The same things were measured in two ways. Each way mixes the same 10 hidden numbers, adds some noise and spreads widely along 6 directions of its own, which tell nothing about the thing.
Some things both ways: the first way, then the second way.
[ 17.1  -5.8 -12.4 -14.3  -4.2 -16.1   5.1  14.0  -4.8  -9.6   0.7 -15.5
 -10.9  -8.1   1.2  11.8  14.1]
[  2.6  22.3 -16.5  -1.1  25.5   3.0  -4.9   2.2  12.7  -5.7   0.0  -2.7
 -15.5  12.7  -6.5  -7.2  -0.6]

[ 10.3  13.3  -4.3  -5.9  19.5  -1.9   3.8  -2.6   6.4  -4.5  -1.2 -13.8
   6.9 -24.0   8.0  -6.6  -8.9]
[ -6.8 -25.3  -3.2  -4.0   5.4  -0.8   3.5  -3.9 -16.8  -6.5   8.8   1.1
  -2.8 -13.0  12.7   7.9   8.1]

[  2.0  11.2  -5.2  28.7  -7.9  26.3  -4.5 -12.0  12.0  -7.9 -28.1  -7.3
   3.7  -1.4  -2.4 -16.2  11.5]
[-10.6  -2.8 -12.4  -3.7 -13.7 -15.0   6.9   4.9 -10.6  -2.2  -0.7  -0.9
  -0.3 -14.0  10.6  15.5   9.4]

[ -5.7  17.8  -6.0  20.2   2.0  20.2  -1.2  -4.1  12.7 -10.0  -8.4 -14.2
  19.8 -13.8   1.1 -15.0  -6.0]
[ -3.6   6.0 -13.2  -3.0  12.0   1.8 -13.4   4.8   4.7 -10.9  13.0   7.1
  -1.3   1.4  17.4  -7.2  -0.7]

[-16.2   6.6  -1.4  -1.0   2.9   0.1  -3.2   2.0 -12.6   5.0  13.7  -6.2
  14.5   1.5  -7.2  -4.3  -6.8]
[ -3.7  -1.2  -8.8  -0.8  -2.3  10.6  -8.0  18.5   8.0   6.0   0.7   7.1
   6.0 -18.9  14.4  -7.3  -7.0]

[-17.8   0.6  -2.7  -6.2   4.4   3.8   9.6  -2.4 -16.6  19.6  17.1  12.4
   5.5  17.3  -4.2  -0.2 -15.0]
[ 16.3  -0.4   5.7 -11.8  15.2   2.9  -4.9 -13.6  -0.8 -27.7  14.2  -9.9
  -9.6  12.0 -13.3   7.2   3.8]

[ 13.7  14.8 -26.1  -3.1   4.0  30.7 -11.8 -17.4   7.4  -7.6 -31.9   4.7
   2.4   8.1 -10.0 -13.7  15.7]
[ 31.6   2.8 -11.3  -7.1  16.4   5.1 -14.9   4.4 -11.8 -27.6  27.1  -0.9
 -11.4   8.5   5.8  -1.5  -9.1]

[-16.2 -22.4   3.0 -11.9   6.4 -24.0  13.3  -5.1 -19.5  11.3  26.0  -8.1
  -8.0   5.2   9.3  -0.9  -1.2]
[ -0.5  -1.0 -37.5  -4.3  11.2  -6.2 -11.4  16.4   6.6 -11.2   6.2 -19.9
  -9.6  14.3  16.1  10.7 -21.8]

[ 19.9   3.4 -11.3  -7.2  14.3  -0.8  -8.6  -0.8   9.6 -19.2  -8.7 -16.6
   8.3 -16.1  -0.8  14.8  10.3]
[  1.2  -7.1  17.4   4.2   4.6  -0.5   2.1  -2.9   1.3   8.6  -8.3  -2.9
  -1.0   8.2 -16.0 -13.2   2.9]

[ 11.1  -8.3  -0.5   5.8  -5.1   8.5  -2.5  -4.5  12.9  -8.7 -11.5   3.6
   2.2  15.6   8.0 -11.1  -1.9]
[ 12.8  -8.0  21.2  -6.8  -5.3   5.7  -5.6  -2.9  -3.3  -9.3  13.7  -2.4
   4.7   3.9  -5.5 -11.5   1.8]

[  3.0  -5.8  -4.2 -11.1  -2.7  -0.2  13.7   0.1  21.7  -3.7 -11.4  -1.5
   6.2   9.5  24.3 -16.6   1.8]
[  9.1   3.9  -8.0   9.8   7.8  -5.9 -22.6   2.6 -14.7  16.5  17.8 -14.0
  10.7  -5.5  18.7  -9.9  -9.4]

[  0.9   4.6   4.4 -12.8   3.4 -10.5   9.2   6.2   5.2  -1.1  -6.2 -17.6
  -1.2  -9.0  12.1   4.9   6.0]
[  5.5   1.4  -4.1   5.4  21.1 -19.2  -9.3 -22.6 -12.0  -9.4   3.2  -5.3
 -11.3  12.4 -10.8  10.3   9.9]

[ -5.0 -15.9   7.3  -0.1 -16.1 -10.8  -1.4  -1.4 -13.6  22.8  10.0  34.6
 -23.8  19.9  -0.8  20.3  -7.6]
[ -9.7  22.8  -2.1  12.4  -8.0   0.2  10.5  26.6  23.4  28.8 -33.7 -15.2
   7.4   4.7  -2.6 -12.2  -8.0]

[ -3.2   7.3  -8.8  11.6   0.8  16.6 -17.0  -9.1   0.4 -11.9   3.7  -7.4
  19.9   3.2 -22.5  -4.6  11.3]
[ 22.7 -12.1   0.2  23.2 -20.6  10.4 -11.5  22.1   9.4  13.9  -9.0  19.7
  11.9 -11.8   5.4 -24.6  -9.7]

[ -4.0   3.5  -4.0  -4.0  13.7   4.1  -4.9   4.9  -7.4   4.3  -4.3  -1.0
  18.6  17.6 -13.1 -15.1 -11.0]
[ -0.2  -3.8  -1.0   1.5   2.8   5.9 -14.7   5.0   4.5   0.2  12.5   8.3
   6.6 -16.2  13.0 -15.1   4.0]

[ 14.1 -16.4   1.2 -21.0   6.3 -13.0 -26.6 -13.4   5.2 -10.9 -11.3  -0.2
  -3.1  17.5 -12.9 -10.7   6.0]
[ 17.0 -12.7  18.5   9.3 -21.2   5.5  -5.2   3.5  -0.5  10.9 -17.2  15.0
   9.5   6.7  -4.0  -7.1  -8.1]

[ -0.6  22.3  -7.0  12.2   8.9  19.4  -7.0  -8.8   1.3  -2.1  -2.1   0.2
   7.6 -15.1  -1.7  17.5   1.3]
[  4.5  24.9 -13.5  11.0  12.4  -5.6   7.4   7.6  19.8 -12.4 -11.0 -19.0
  -9.1  35.8 -19.1 -12.9   4.9]

[ 13.3  10.2   1.1   1.7  -9.2  17.4  -7.3 -11.9   2.7  -6.8 -12.9   0.3
  -7.3  -0.3  -8.0  -0.8   9.8]
[ -6.7  15.4  -4.8  -4.2 -18.0 -14.6   6.4   3.1  -3.6  13.3 -16.2   4.2
  -7.4  -6.5  -1.0  11.1   9.5]

[  8.7 -12.8 -14.2  -5.7  15.5  -6.3  -2.5  -7.3 -10.9  -0.8  -0.8 -17.6
   3.7   6.4  -2.2  -5.2  10.4]
[  3.7 -13.7  -5.1   7.7  -4.4  -6.1  -8.6   4.8   0.7   6.1  -7.3  -9.3
   4.9  -4.3  -1.3  -0.6  -3.5]

[-32.5   3.8   7.1   8.1  -9.3  -4.0  18.5  11.2  -5.1   9.4  39.0  -1.8
  17.0  -8.9   8.5  -4.8 -34.5]
[  3.5 -14.5  19.3 -11.6  -3.0  15.1  -5.4   1.9   0.7  -3.9   5.0  12.0
  12.5 -14.5   5.8  -2.3  -5.2]

[ -7.8   1.7   8.5 -17.6   4.6 -17.7  -0.3   5.2  13.6   5.4   8.2  -7.6
  18.3  -0.2  12.3 -23.6 -23.2]
[ -5.0 -15.4 -26.9  -6.9  16.1  10.5   9.0  19.4   6.7 -31.4  24.1  -6.6
 -12.1  -3.4  12.1  -8.3   2.8]

[ 17.3  -9.3   3.6  -6.3   7.0  -6.9 -10.8  -6.1  -9.3   0.1  -9.9   5.6
 -13.8  14.8   2.0  -4.9  -0.3]
[ -8.6  16.0  14.8 -12.0  -0.3  10.1 -13.3 -11.0   1.5   6.3  -0.1   1.0
   4.1   6.4   3.8   0.4   8.0]

[  2.4   0.5  21.9 -13.9   9.6 -11.9  12.9   5.6   3.3  -5.5 -13.4  -9.7
 -11.1  -2.2  20.5   4.0   8.1]
[  7.1  -2.5  13.1   0.6  11.6  -0.1 -14.4 -12.6  19.4  -8.7  11.1   1.9
   1.5  12.0  -6.0 -10.0  -8.0]

[ -0.2  23.0 -11.1   5.9  -3.1  12.5  -2.4 -11.3  -3.3   0.1   4.3   1.1
  -1.8 -31.5  17.4   8.3   3.6]
[ 11.3  11.9 -15.8  -0.8  16.2  11.1  -3.0   6.2   9.9 -12.2  -3.7 -14.9
  -9.1  17.7 -12.9   0.0  -3.4]

[  1.3 -12.5 -27.4  -8.5  -0.2   9.7  -6.2 -13.8   4.1 -11.3   7.0 -37.0
  23.3  12.9 -17.9  -6.5  18.3]
[ -1.7  -0.9   7.8 -22.3  -9.8   1.2  13.9  18.0 -15.4  -2.9   3.6 -10.5
  -2.7 -11.9   2.2  15.9  -3.2]

[ 20.4  12.1 -12.7   2.4   3.9  15.8 -19.1 -13.0  16.1 -19.4 -22.5 -13.7
  11.1 -10.7   7.3 -13.9   7.0]
[ -1.4   3.3  16.3 -11.4  -3.9  14.1  -6.5  -1.5  -7.1   3.0   4.0   3.3
   5.8  -4.3  -1.3  -3.2   7.9]

Other things, the second way, with their names:
K_616: [ -3.5  -0.5 -18.7  -1.0   2.9   4.3   1.6   8.8  -5.3  -1.6 -10.3   3.0
  -8.2  -5.1   5.5  12.3   4.5]
K_786: [-11.5  -5.2   4.1  11.4  -4.6  -1.3  10.2   1.2  22.1  13.1 -28.4  -9.9
   8.8  -2.2 -11.3   1.8   0.7]
K_879: [ -7.6  -4.9   6.2  -8.8  11.0   4.1 -18.8 -15.9 -12.4  13.1   1.6   8.7
   2.5  -1.3  13.5  12.8  -4.7]
K_968: [ 3.5 -9.0  0.5 -2.0 -6.2 -2.7  0.7 -1.5 13.2 -8.9 -2.3  9.0 -9.5  8.6
 -3.2 -2.9 -2.2]
K_269: [-10.0  -0.1   0.1 -10.3   5.8 -12.7   5.3 -18.7 -12.2 -25.7   3.2  -1.3
  -7.3  -3.4  -1.6  27.8  23.9]
K_21: [-29.4  10.7 -11.0 -10.6  19.2 -16.3 -17.1 -27.0 -36.9  22.8   2.3   3.2
  -6.8  -6.3  23.8  26.1  15.8]
K_521: [  4.5  10.7 -20.9  11.7   1.4  -7.6  12.2   9.8  24.2  -2.1  -4.7 -23.1
  -3.7   7.6 -14.2  -6.2  -3.7]
K_460: [ 0.2  4.5  3.4  0.0 -2.3  1.0 -2.9  1.4  1.2 -2.5  6.0  1.3  8.8  4.6
  7.2 -3.7  0.5]
K_167: [ 11.1   1.6  -2.3  13.9 -14.9   3.9   1.0   8.3  15.0  -8.0  -3.6  -4.6
  11.2   0.8  -5.6  -8.2   3.6]
K_325: [ -8.0   2.2 -32.8  17.1 -13.0 -13.7  -4.1  32.1   1.2  18.7   3.0  -3.0
   1.1 -11.0  31.7 -12.1  -8.6]
K_891: [  9.4  -4.3   1.5  15.1 -24.9   0.9  -5.7  13.6  -4.8  16.9 -13.5  -1.3
  12.5  -4.9   0.9 -10.9   3.4]
K_263: [ 14.3 -12.8  12.4  -2.1  -2.7  -3.1 -13.8   7.2  -2.7   4.8  17.6   5.7
   6.2  -6.3  13.4 -16.9 -17.1]
K_573: [  9.3 -11.9   0.6   0.3  -1.6   3.4 -14.0   5.2 -22.7   6.5  18.4  -0.3
   6.9  -4.7  18.1  -7.3  -5.1]
K_697: [ 10.2  -0.6 -22.9   7.7   9.7   0.3  -4.3  14.8  15.0   2.7  -2.4 -13.8
 -12.9  11.6  -3.3  -9.6 -15.6]
K_442: [ 12.7 -19.9   0.9  -2.9   4.4  -6.9  -5.6 -10.6  -7.8 -29.6  14.9   7.5
 -10.3  -4.5  -7.0  -1.7  18.0]
K_215: [ -0.9   2.4   1.8   1.9   8.0  -2.7  -9.6  -3.3 -11.5  17.0   0.1   4.7
   0.3  -0.6   6.1   0.5  -4.0]
K_326: [ 14.3 -11.6  22.8   1.7  -9.3   3.5  -7.3 -23.7  -0.3  -7.5 -10.7   4.5
   7.9  -0.7 -24.5  14.1   9.4]
K_650: [  6.0  13.6  -1.2  20.3   0.0  -8.7 -24.2 -20.1 -11.1  29.3 -20.1   8.6
  17.4   4.9  -0.6   3.8   3.0]
K_247: [ 13.3   1.5  -4.0  12.5  -0.7  -1.4 -20.1  -2.1  -2.2  -0.4   4.1   1.0
   7.5   6.5   0.5 -10.3   2.7]
K_665: [ -5.4 -11.4   0.7  -3.9   1.7  13.4   4.9   1.7  21.2 -10.5   3.5  -6.4
  -3.5  -2.5  -9.1  -6.2   4.8]
K_294: [ 13.9  -0.7  -9.8   5.6   6.2 -13.4  -0.7   6.4 -20.2  -3.6   1.7  -8.1
 -10.2  -0.7  -9.0  -2.5   8.3]
K_641: [  3.0   2.3   7.7   8.9  -2.3  13.7  -1.0   2.4  13.5   6.5  -7.2 -12.0
  15.7   2.2 -13.0 -14.7   2.8]
K_332: [ 0.4 -0.6 12.0 -7.9 -8.7 12.5  0.4 11.0  3.9  2.3 -8.2  6.8  8.5 -1.5
  2.1 -2.3 -4.2]
K_186: [  0.1  15.2 -26.3   9.1   6.0  -8.9  -8.7  10.6   8.0   4.2  -2.0   4.4
  -5.9  -6.2  14.4  -0.2  -3.5]
K_262: [  9.3 -10.4  37.4   7.5  15.1   0.8 -21.1 -32.8   4.5   1.5 -10.3  17.3
   7.6   3.1 -12.6   1.3   3.4]
K_201: [ 31.4 -26.9  55.7  15.7  -3.6   7.3 -10.3 -33.8   9.8  -0.6 -15.6  16.7
   6.4  14.3 -39.7 -20.6   8.1]
K_991: [ -7.3   2.5   0.8  -4.8  -5.7 -20.2  -5.0 -16.2 -25.0  17.2  -4.6   6.4
  -6.4  -8.5  -4.0   7.3  19.5]
K_669: [ -5.4 -17.3 -19.0  -3.9   9.7   7.0 -11.7   4.5 -22.9  -1.6  16.8   4.1
  -4.5 -27.9  25.8  14.3   3.4]
K_633: [  4.2 -35.3   8.6  -0.1 -22.8  -7.7   9.6   0.1 -27.5   8.4   1.2 -10.6
  11.7 -14.0  -1.9  14.2  -0.1]
K_564: [ 15.3   4.0   1.5 -14.3   1.7   8.5   5.1   6.6  19.5 -32.2   9.9  -8.2
  -8.7  16.6 -16.2  -8.2  -1.6]
K_555: [ -8.1  14.0 -10.8 -12.3  10.2   5.5  -3.0  -0.6  17.2  -6.4   3.1  -2.6
  -3.6 -12.5   1.9  11.9  -0.2]
K_339: [-23.9  37.8 -30.2  -5.5  25.9  11.4  -0.6   8.9   5.7  -3.8  -7.5  -4.1
 -15.0  11.1  14.4   6.3  13.6]
K_405: [ -4.2   3.2   2.2   9.1  -3.6   1.9  -1.3   9.2  -8.5  25.1 -17.6 -11.0
  13.6 -14.3   1.9   4.1   0.0]
K_260: [ 13.1  -8.2 -25.4   7.7   4.2 -17.1 -12.4  -4.2  -9.7  -2.5   2.2  -6.9
 -14.5  -1.0  -5.0   9.8   1.1]
K_862: [  0.9   8.7  11.5   5.1  -1.1  12.1  -3.5   4.3  25.1  11.9  -9.3   6.0
   4.6   8.4   0.3 -17.0  -9.4]
K_974: [-5.1 -4.2 13.9 -6.1 -2.7  2.0  7.2 -1.7  6.3 10.6 -7.5  0.7 -5.3  4.6
 -8.2 -2.6 -1.6]
K_287: [  4.1  -2.3  -8.6  20.1 -20.7 -16.2  -5.6  17.3 -10.2  37.4 -10.4 -13.1
   8.9  -7.3   8.4 -14.2  -6.8]
K_870: [  3.9  -3.4 -14.8   6.0 -17.9 -11.9   8.4  15.6 -21.1  13.6 -11.9 -16.0
   7.5  -7.5  -0.9  14.0  -1.6]
K_51: [  9.6 -13.5   4.7   1.9  -0.1  -5.4  -1.5   4.6  -1.8  12.1  -3.7  -0.3
  -1.5  -3.8  -1.5  -1.7 -14.8]
K_11: [ -6.9  -4.0 -15.8   3.2  -1.2 -15.2   2.6   3.6   1.4   1.2   1.0  -3.6
 -13.7 -10.9  -4.4   0.7  11.2]
K_473: [-14.0 -13.7 -18.2  -0.4  -9.1 -12.7  14.8  -3.8 -21.6  21.7 -14.3 -14.5
 -10.5 -15.5  -4.3  28.3   7.5]
K_693: [ 13.0 -11.3   0.7  -0.7   4.0  -4.3  -7.1  -7.7  -7.6 -10.2  -1.9  12.1
 -15.7   7.4 -10.8  -3.0   8.4]
K_784: [-21.3  -9.0   2.6  -3.0 -12.2   1.1   3.9   7.0   7.7   6.6   2.0   1.2
   6.8  -9.6  20.0  -1.9   2.5]
K_652: [ -5.0  -2.1  11.2 -13.7  12.8  21.5 -14.1  -6.5   9.1  -4.0   4.6   6.2
   2.6  -7.5   3.2   0.7   0.2]
K_54: [-15.5  20.1   7.2  -0.5  11.6  -0.7 -21.6 -27.9 -13.0  32.2  -2.3  15.9
  -2.1   5.0   7.7   0.9  10.8]
K_839: [ 13.1 -21.3 -11.7   9.5  -7.1  -2.4   7.0  17.6   8.5   4.5  -8.4  -2.1
  -9.2  -4.4  -7.1  -7.8 -12.2]
K_962: [-15.6  25.5  26.3 -26.9   5.1   7.5  17.4 -10.3  25.8 -17.3  -3.9  -9.1
  -6.9  21.1 -17.7   8.4   7.6]
K_225: [ -6.8  -0.8  22.5 -13.1  -4.3  20.1   5.3   2.4  31.8  -7.3   3.4  12.4
   5.0 -10.2  -6.6 -14.5   1.9]
K_853: [  5.8 -16.7  19.1   3.2  -4.4  13.2 -27.3 -12.2   2.3  18.2   3.8  12.3
  15.6  -5.9  10.9  -4.2 -13.6]
K_272: [-18.1  32.3  -7.2   2.7  17.8  -6.7 -15.2  -5.5   3.4  22.4  -2.3   4.1
  -1.8  10.3  15.6  -6.6   2.9]
K_154: [ 12.6 -19.0  -5.0  14.0 -17.5  -5.7  -4.4   3.5 -21.6  14.2  -7.5  -1.3
  11.5  -6.6  -3.8   0.9   2.6]
K_457: [ -2.9 -12.1  18.6  -4.0 -10.2  -4.2  22.9  11.6 -12.8  -1.7 -11.5   0.9
   2.7 -10.7  -0.8   6.9   6.7]
K_77: [  3.7  11.8  13.7  -9.2  16.5  -4.5  -5.7 -10.7   4.9 -28.5   7.3  12.7
 -12.4  17.8  -3.9  -2.2  12.0]
K_352: [  0.4   3.2 -19.3  -8.0   9.4 -19.2  -4.0   5.2  -8.9 -16.1  19.9 -18.1
 -15.0  12.4   4.0   2.0   1.6]
K_48: [-14.0   8.6 -25.7 -10.2  12.6   4.7  -8.1  18.3  -6.5  -6.0  16.9  -7.7
  -3.2   5.0  28.5  -6.3  -1.4]
K_318: [ -0.3 -18.0  -4.6 -14.2   2.0  -4.4   7.8   5.7   1.4 -23.1   3.6  -1.1
 -23.7  -1.8 -12.2   4.2  10.3]
K_171: [ 16.2  13.1  -9.9  11.5  26.9  -6.1 -45.0 -19.2  -1.8  14.9  -4.2  10.5
 -13.2  14.0   2.8  -8.2  -4.9]
K_828: [  4.8  -3.3 -32.5  21.2  18.8  -8.5 -26.6   0.1 -12.8  10.7   8.1  -3.5
  -1.9   0.2  18.0 -10.4  -0.1]
K_963: [  4.0 -13.5  -5.8   8.7 -18.4  -0.3  -7.5   6.8 -12.4   6.3   1.4   9.7
  12.6  -8.7  12.8  -5.9   3.7]
K_682: [ -8.0 -11.4  -7.5 -24.7   9.9   6.4  15.0  17.6 -21.0 -28.9  20.8  -4.2
 -13.5 -13.6  15.6  12.6   9.7]
K_516: [ 10.8 -20.3 -19.3  -3.7   1.9  -7.4   0.8   5.7  -6.3 -33.9  13.1 -10.8
 -14.2   7.9  -3.2   2.7   8.7]

Some of these things the first way, each followed by its name:
[ 19.6  12.1   8.4 -10.3   6.4  -0.6  -4.2  -0.4   4.5 -13.9 -19.6 -24.5
  -0.8 -12.5   6.0   4.7  24.8] | K_11
[ 20.6  -0.8   9.5  -0.2   2.9  -6.6 -12.1  -3.8 -17.1   3.3  -7.8  15.2
 -26.7   5.8   8.2   6.2   3.5] | K_891
[  8.3 -18.6  -5.4  -4.3  -5.9  -7.8  -0.4  -5.3  -6.3   2.1  -1.0  20.3
 -16.8  11.6  -0.2   9.6  16.4] | K_697
[ -1.2 -14.3 -10.0  -3.9  16.9  -2.7  -2.3   2.1 -17.8  -3.8  15.2   3.7
   4.2  15.1 -28.8  21.8   9.0] | K_974
[ 19.1  18.4 -15.0   9.7  15.7  11.0  -8.0  -3.1  -2.0  -8.7 -24.1  -0.5
  -3.0 -17.1  15.0   0.4  10.0] | K_641
[  8.5 -27.3  19.7 -18.1 -19.0 -34.5   0.7   7.6  -1.9   1.0  15.4 -15.6
  -9.2   8.7   9.6  -2.3  -3.6] | K_318
[  7.2  -0.5  -5.2 -27.0  19.0 -20.3  -5.9  -2.9  -8.3  -1.6   4.4 -34.4
   8.3  -4.4   0.3 -11.4  14.2] | K_669
[-13.6  -0.1  22.8  10.7   3.6   6.2   0.8 -11.5  10.3   8.2   2.4  12.2
   7.3  10.2   5.1 -11.9 -16.1] | K_784
[-17.1   5.4 -28.1  10.8  15.4  15.6  -7.7  -6.2 -21.2   3.9   6.8  -2.5
  15.6   7.8 -24.4   7.0   9.7] | K_870
[ 21.3  -0.3 -16.4  -6.9  19.4   4.1  -2.0  -1.6 -17.2 -13.0  -6.4 -20.4
  -3.3   5.0  -8.7   1.9  12.3] | K_564
[ -2.4  24.7  -7.1  13.6  18.9  29.5 -16.0 -11.5   4.1  -2.0 -35.6  17.1
   8.3   5.5 -11.7  -8.0  -1.5] | K_460
[ 13.4   4.1 -15.7 -13.1  15.1  -6.5  -7.3  -0.5  -9.8  -4.0   2.0 -35.3
   6.5  -5.8  -9.8   0.9   3.3] | K_682
[  2.8  -3.4   4.9  -5.3  -1.4 -19.5  -5.4  13.7  -5.1  -1.0  -8.4  16.1
 -14.7   0.5  12.9  -3.8  -5.3] | K_154
[  8.1   0.5   5.8   7.3  -0.3  -9.5   5.8   7.9  -2.3 -11.8   2.4 -23.0
  -6.1 -11.6  19.9   0.4   8.5] | K_247
[-25.1   9.8  11.2  11.6  -8.1  11.2   7.8   2.0   1.9   4.4  28.4 -20.5
  24.1  -2.1 -12.3   6.0 -23.3] | K_77
[ 18.5 -13.0 -15.1   6.6   4.2   0.2  -2.2   1.8   7.9 -19.5 -12.1 -10.9
  -2.1   5.2   2.7  -3.9  17.0] | K_573
[ -4.4   5.6   8.8 -12.5   5.6  -5.7   2.6   5.5  -1.4   3.5  12.4 -20.7
  19.7   4.3  -2.1 -15.2 -20.8] | K_442
[ 20.8   0.6  -7.8  -7.4   0.3  -0.2  -4.8  -7.7 -10.5  -4.7  -3.4   2.5
 -15.9 -12.6  -2.3  14.8  14.0] | K_171
[ 17.8   5.6  -1.9   8.5   7.6   5.9  -4.2  -6.8  -2.3 -11.4 -20.7 -23.1
  -7.9  -0.2   9.0  -7.8  24.3] | K_167
[-19.0  11.3  15.8   5.8  -6.8  -5.0  15.7   1.4   2.3   4.8  20.0  12.7
  -4.5 -28.3  23.3   5.3 -20.8] | K_879
[ 20.7 -17.0  -2.2  -4.0   2.8 -10.4  -2.7   6.2   3.3 -20.2 -14.0 -29.9
   2.1  14.2  -4.7 -11.8  21.5] | K_225
[-10.9  21.2   6.6   2.6   4.0  11.7   5.6   3.0   9.1  -2.5   6.7   3.1
  12.1 -16.5   0.5  11.0 -13.4] | K_272
[ 18.1  -1.2  30.3 -36.9  12.4 -32.6  -9.4   2.0  -6.6   9.6 -21.7  16.9
 -26.4   7.0  24.8  -5.6  -1.1] | K_665
[  6.3 -17.9  -8.3   5.1   0.9   7.5   0.1 -10.8   2.2  -7.5  -6.0 -18.5
   1.6  21.1 -10.9   0.6  17.1] | K_962
[ 13.2   4.0   3.0 -22.2  13.2 -19.5   3.0  -0.2 -17.6   2.4  -0.1   7.1
 -24.2 -17.8  10.2  18.2  18.5] | K_473
[ -4.8  -0.4  13.4 -11.7   2.7 -11.3  -2.3  -1.9  -5.5  18.5 -11.2  -7.4
  -5.1  16.1   1.2 -18.4 -11.3] | K_269
[ 19.6  14.9  -1.8 -10.1  17.1  -1.0 -10.0  -3.2  17.0 -24.7 -14.8 -27.3
  12.5 -22.1  13.2 -25.8  -4.5] | K_963
[ 14.2 -15.6 -22.5   5.1 -12.3   0.0  -8.0   9.5  -3.4  -1.7 -17.6   2.4
  -5.7  23.0 -15.2   5.9  14.9] | K_294
[-19.7  -1.1   4.3 -25.2  -4.4 -19.7   1.5   5.5  18.4   1.4  14.9  -7.4
  21.5  -2.1  14.6 -28.1 -25.7] | K_650
